There are 5 hidden switches. A switch that is on adds its own fixed numbers to the row, and there is some noise. The rows also spread widely along 3 directions, which tell nothing about the answers.
Known rows, each followed by its switches (1 for on, 0 for off):
[-18.7  -8.1  -5.7 -14.4 -19.3   2.2   8.1   7.2  -8.5   2.9   1.5   9.3
  -2.9   4.0  -4.1 -47.1 -13.2 -35.1   6.7  15.1] : 1 0 1 0 0
[-13.4  -5.7  -6.7   2.1   1.9  17.4  11.3  -4.9  -5.4  11.2   1.1   5.4
  -1.0   1.3  15.0 -34.0 -17.2 -18.7   8.3  12.8] : 0 1 0 0 1
[-22.0  -3.0 -12.1  -9.3 -18.5  -5.5   0.4  15.6  -7.6  10.4   8.0  20.5
  -3.0  -1.6   4.5 -31.3  -2.2 -25.9   0.0   7.1] : 1 0 1 0 0
[-17.9 -12.0  -6.0  -4.9 -13.1  21.9   8.1  16.6  -8.0  18.3   2.7  19.2
  10.6   0.8  14.1 -52.0 -14.4 -32.5  12.8  21.0] : 1 1 1 1 1
[-20.1   2.6 -16.7   4.1  -5.0   6.2   5.6   1.2  -7.7  12.2   2.4  14.0
  -3.1   1.2  14.3 -25.2  -7.8 -14.6   4.6   1.6] : 0 1 0 0 1
[-10.7  -1.6   4.0 -14.5 -14.9   3.9   6.1   7.2  -6.1  12.4  -0.1  15.5
  -5.6   2.1   5.2 -39.3 -13.2 -19.3  10.6   4.2] : 1 1 0 0 0
[-17.1  -5.0 -15.6  -5.8 -19.3  -3.3  16.1  21.0  -1.5   9.7   5.3  19.8
 -11.0   7.7   3.2 -37.0  -5.0 -14.2   9.3   2.9] : 1 0 0 1 1
[-21.4  -2.5 -21.3  -0.3 -10.1  -7.0   6.3   5.9   0.5   8.4   7.9  10.0
  -9.6   1.0  12.7 -22.3  -3.5  -9.4  -0.1  -4.1] : 0 0 0 0 1
[-27.5   5.6 -20.3 -12.9 -25.3   4.8  13.4  19.8  -5.3  13.4  -5.8  20.7
  -0.8   4.3   3.0 -39.0  -4.7 -14.8  13.6  -1.9] : 1 1 0 1 1
[-22.6  -1.1 -11.2  -6.2 -16.2  14.0  14.6  13.8  -4.0  14.7  -3.5  21.3
   3.1   2.5   5.0 -43.1 -11.4 -18.5  18.6   9.2] : 1 1 0 1 1
[-17.5  -0.4  -6.3  -4.0 -13.1  -6.7   7.6   6.4  -5.5  10.7   4.7  17.0
  -8.0   4.7   1.7 -22.6  -3.0 -14.6   2.8  -4.9] : 1 0 0 0 0
[-18.9  -7.7  -9.8 -10.6 -18.0  -0.8  10.1   6.5  -9.1   6.2   0.8  12.6
  -2.3   1.7  -0.7 -40.3  -6.5 -32.2   5.2   9.9] : 1 0 1 0 0
[-30.6   1.4 -21.9 -11.5 -22.2  -8.2  17.2  18.2  -2.4   9.6  -1.3  19.3
  -8.5   7.8   1.7 -30.2  -1.6 -15.0  10.7  -3.9] : 1 0 0 1 1
[-18.5  12.2  -9.5  -4.6 -18.1 -10.4  -6.3   3.1  -7.3  10.9   3.7  12.7
  -6.7   1.8  10.5 -21.3  -3.0 -15.5   5.8 -10.6] : 0 1 0 0 0
[ -5.1  -3.3  -7.1  -5.5  -9.6 -13.1  -2.3   0.5  -4.9   4.6  10.1   4.9
 -12.3   6.7   7.3 -21.5 -10.0 -17.2   1.1  -6.8] : 0 0 0 0 0

New rows, each followed by its switches (1 for on, 0 for off):
[-21.7  -1.1  -5.4  -2.3 -10.2  14.4  -0.5   6.1  -7.9  21.3   1.0  18.9
  13.5  -2.1   5.8 -37.3  -7.3 -26.8   4.3  10.7] : 1 1 1 0 0
[-11.4 -13.5 -17.0 -11.9 -13.3  -1.2   9.0   9.5  -5.1  -3.9  13.6   3.8
 -11.8   2.7   7.4 -48.3 -12.7 -30.4   6.5  14.2] : 0 0 1 0 1
[-18.7  -7.6 -10.8  -8.7  -9.2  24.1  20.6   8.8  -9.8  10.8 -10.3  15.2
   6.0   3.6   6.2 -45.8 -19.2 -24.1  19.5  16.5] : 1 1 0 1 1
[-16.2  -3.6  -3.2 -17.8 -24.7   1.7  -3.9  13.4  -6.5  11.8   5.9  19.1
  -2.4  -2.6   8.0 -46.1  -8.2 -28.9   6.4   8.6] : 1 1 1 0 0
[ -4.6 -30.1  -4.1  -3.1  -7.3  13.0   9.0  20.1   1.6  12.4  12.0  10.3
  -0.5   5.1  10.4 -53.0 -14.2 -35.0  14.2  26.8] : 1 0 1 1 1
[-21.5  -3.1  -5.0  -4.3  -9.0  16.8  12.8   7.8  -3.7  16.1   0.4  18.4
  -1.1  -1.6  11.6 -41.0  -9.5 -17.5   7.6   8.6] : 1 1 0 0 1
[-10.4 -11.9  -4.2   1.5  -5.6   3.3   5.9  12.5   2.4  13.2   8.6  15.6
 -11.2   2.5  13.3 -32.9  -7.4 -15.1   6.1   7.4] : 1 0 0 0 1
[-20.0   1.7  -9.9 -11.6 -24.6 -13.0   5.3  14.7  -2.7  12.0  -0.9  20.7
  -8.7  10.6  -0.8 -25.7  -1.3 -18.0   8.2  -7.0] : 1 0 0 1 0
[-20.3  -3.5 -10.3  -7.9 -20.8 -12.5  -4.2  16.5  -3.0  13.5  15.0  21.2
  -7.4  -1.7   8.0 -31.5   3.8 -23.0  -0.5  -0.8] : 1 0 1 0 0
[-17.8   2.7  -0.9  -7.6 -12.0   3.1   4.1   5.5  -7.3  16.2   0.8  16.6
  -1.2   2.5   5.7 -37.3  -8.5 -17.9   8.2   3.4] : 1 1 0 0 0
[-20.6  -9.8  -6.2 -16.4 -18.0  17.7   9.1  16.3  -6.2   8.8   2.9  17.1
  -3.9  -3.1   6.6 -57.0 -13.4 -33.2  10.7  21.9] : 1 1 1 0 1
[-14.5 -12.0  -7.0 -10.4 -11.9   6.3  22.3   7.5  -3.4   3.5   3.3   8.1
 -12.9   6.0   3.8 -42.3 -15.1 -20.6   9.6  11.7] : 1 0 0 0 1
[-15.4  -9.8  -4.4 -11.9 -12.6  14.5   5.1  16.3  -2.8  14.3  13.3  17.0
  -0.9  -4.0  14.9 -49.1 -12.0 -28.2   8.2  21.3] : 1 1 1 0 1
[-24.6   3.9 -17.4   0.9  -7.5   6.7  10.5  -0.6  -6.4  10.3  -0.7  12.3
  -1.5   0.9  12.6 -26.4  -9.4 -14.2   7.3   1.0] : 0 1 0 0 1
[-19.8 -11.3 -14.5  -5.1  -6.5  11.9  23.6  11.5  -1.8   6.7  -4.2  11.4
  -0.8   6.0   2.1 -37.5 -11.5 -21.1  12.4  11.7] : 1 0 0 1 1
[-23.4 -10.7 -21.3 -12.2 -19.9   8.2  21.3  17.4  -5.6   6.4  -1.2  19.6
  -1.0   8.7  -1.4 -45.2  -9.1 -33.0  10.8  15.1] : 1 0 1 1 1
[-23.6 -13.3 -18.4  -4.1 -12.2  11.6  16.7  15.1  -8.8  10.0   0.5  17.6
   3.9   1.8   4.3 -43.0  -9.0 -33.2   9.8  19.0] : 1 0 1 1 1
[ -5.7 -23.6   1.0  -0.3   5.4  24.4  21.1  -3.1   0.1   8.4   2.9   4.7
  -5.4   4.2   9.7 -45.1 -19.0 -23.3   8.6  21.8] : 1 0 0 0 1
[-15.7  -7.1 -15.0   9.3  -8.7 -10.3  -1.4   6.5   4.1  14.0  16.0  13.2
 -11.0   1.0  17.6 -17.7  -2.7  -9.7   0.0  -7.1] : 0 0 0 0 1
[-26.1  -9.0 -15.9  -9.4 -23.9  13.6   9.5  20.5  -6.9  13.9   4.6  20.7
   5.5   2.4   9.1 -49.5  -8.7 -30.0  13.2  17.8] : 1 1 1 1 1
[-18.2 -14.9 -14.2 -10.5 -18.6   4.1  11.3  18.1  -3.3   7.2  11.5  14.1
  -5.0   0.5   8.4 -49.3  -6.9 -27.7   5.9  16.0] : 1 0 1 0 1
[-15.3 -14.9  -8.5  -9.1 -11.8   9.8  13.4  15.8  -2.2   7.8   8.9  13.1
  -6.6   0.8   9.7 -47.2 -13.0 -31.0   5.4  21.6] : 1 0 1 0 1
[ -8.1  -4.0 -13.7  -1.9  -7.8  -6.8   7.6  -3.2 -10.1   4.8   1.4   4.2
  -3.6   8.7   1.1 -28.8 -11.6 -23.8  10.2   3.4] : 0 0 0 1 0
[-23.6  -3.7 -13.3 -10.0 -10.8  21.7  18.9  10.6  -9.2  11.9  -6.8  16.2
   3.5   4.7   0.7 -43.3 -13.8 -22.8  15.9  12.4] : 1 1 0 1 1
[-17.6 -11.1 -22.6  -1.1 -13.0  -1.2   4.8   5.3  -4.4   2.9  10.4   8.3
  -9.1   0.1  10.2 -35.9  -7.5 -29.7   2.9   6.1] : 0 0 1 0 1
[-14.6   3.3   0.5 -13.2 -14.2   4.3   5.9   4.3  -9.0  11.2  -1.8  13.1
  -3.1   0.5   3.9 -37.8  -9.5 -15.9  10.1   3.4] : 1 1 0 0 0
[-15.5   7.5 -11.2  -5.0 -14.2  -7.4  -0.3  -2.1  -5.9  11.8  -1.4  10.5
  -4.9  -0.9   8.9 -21.1  -9.7 -14.9   6.2  -7.7] : 0 1 0 0 0
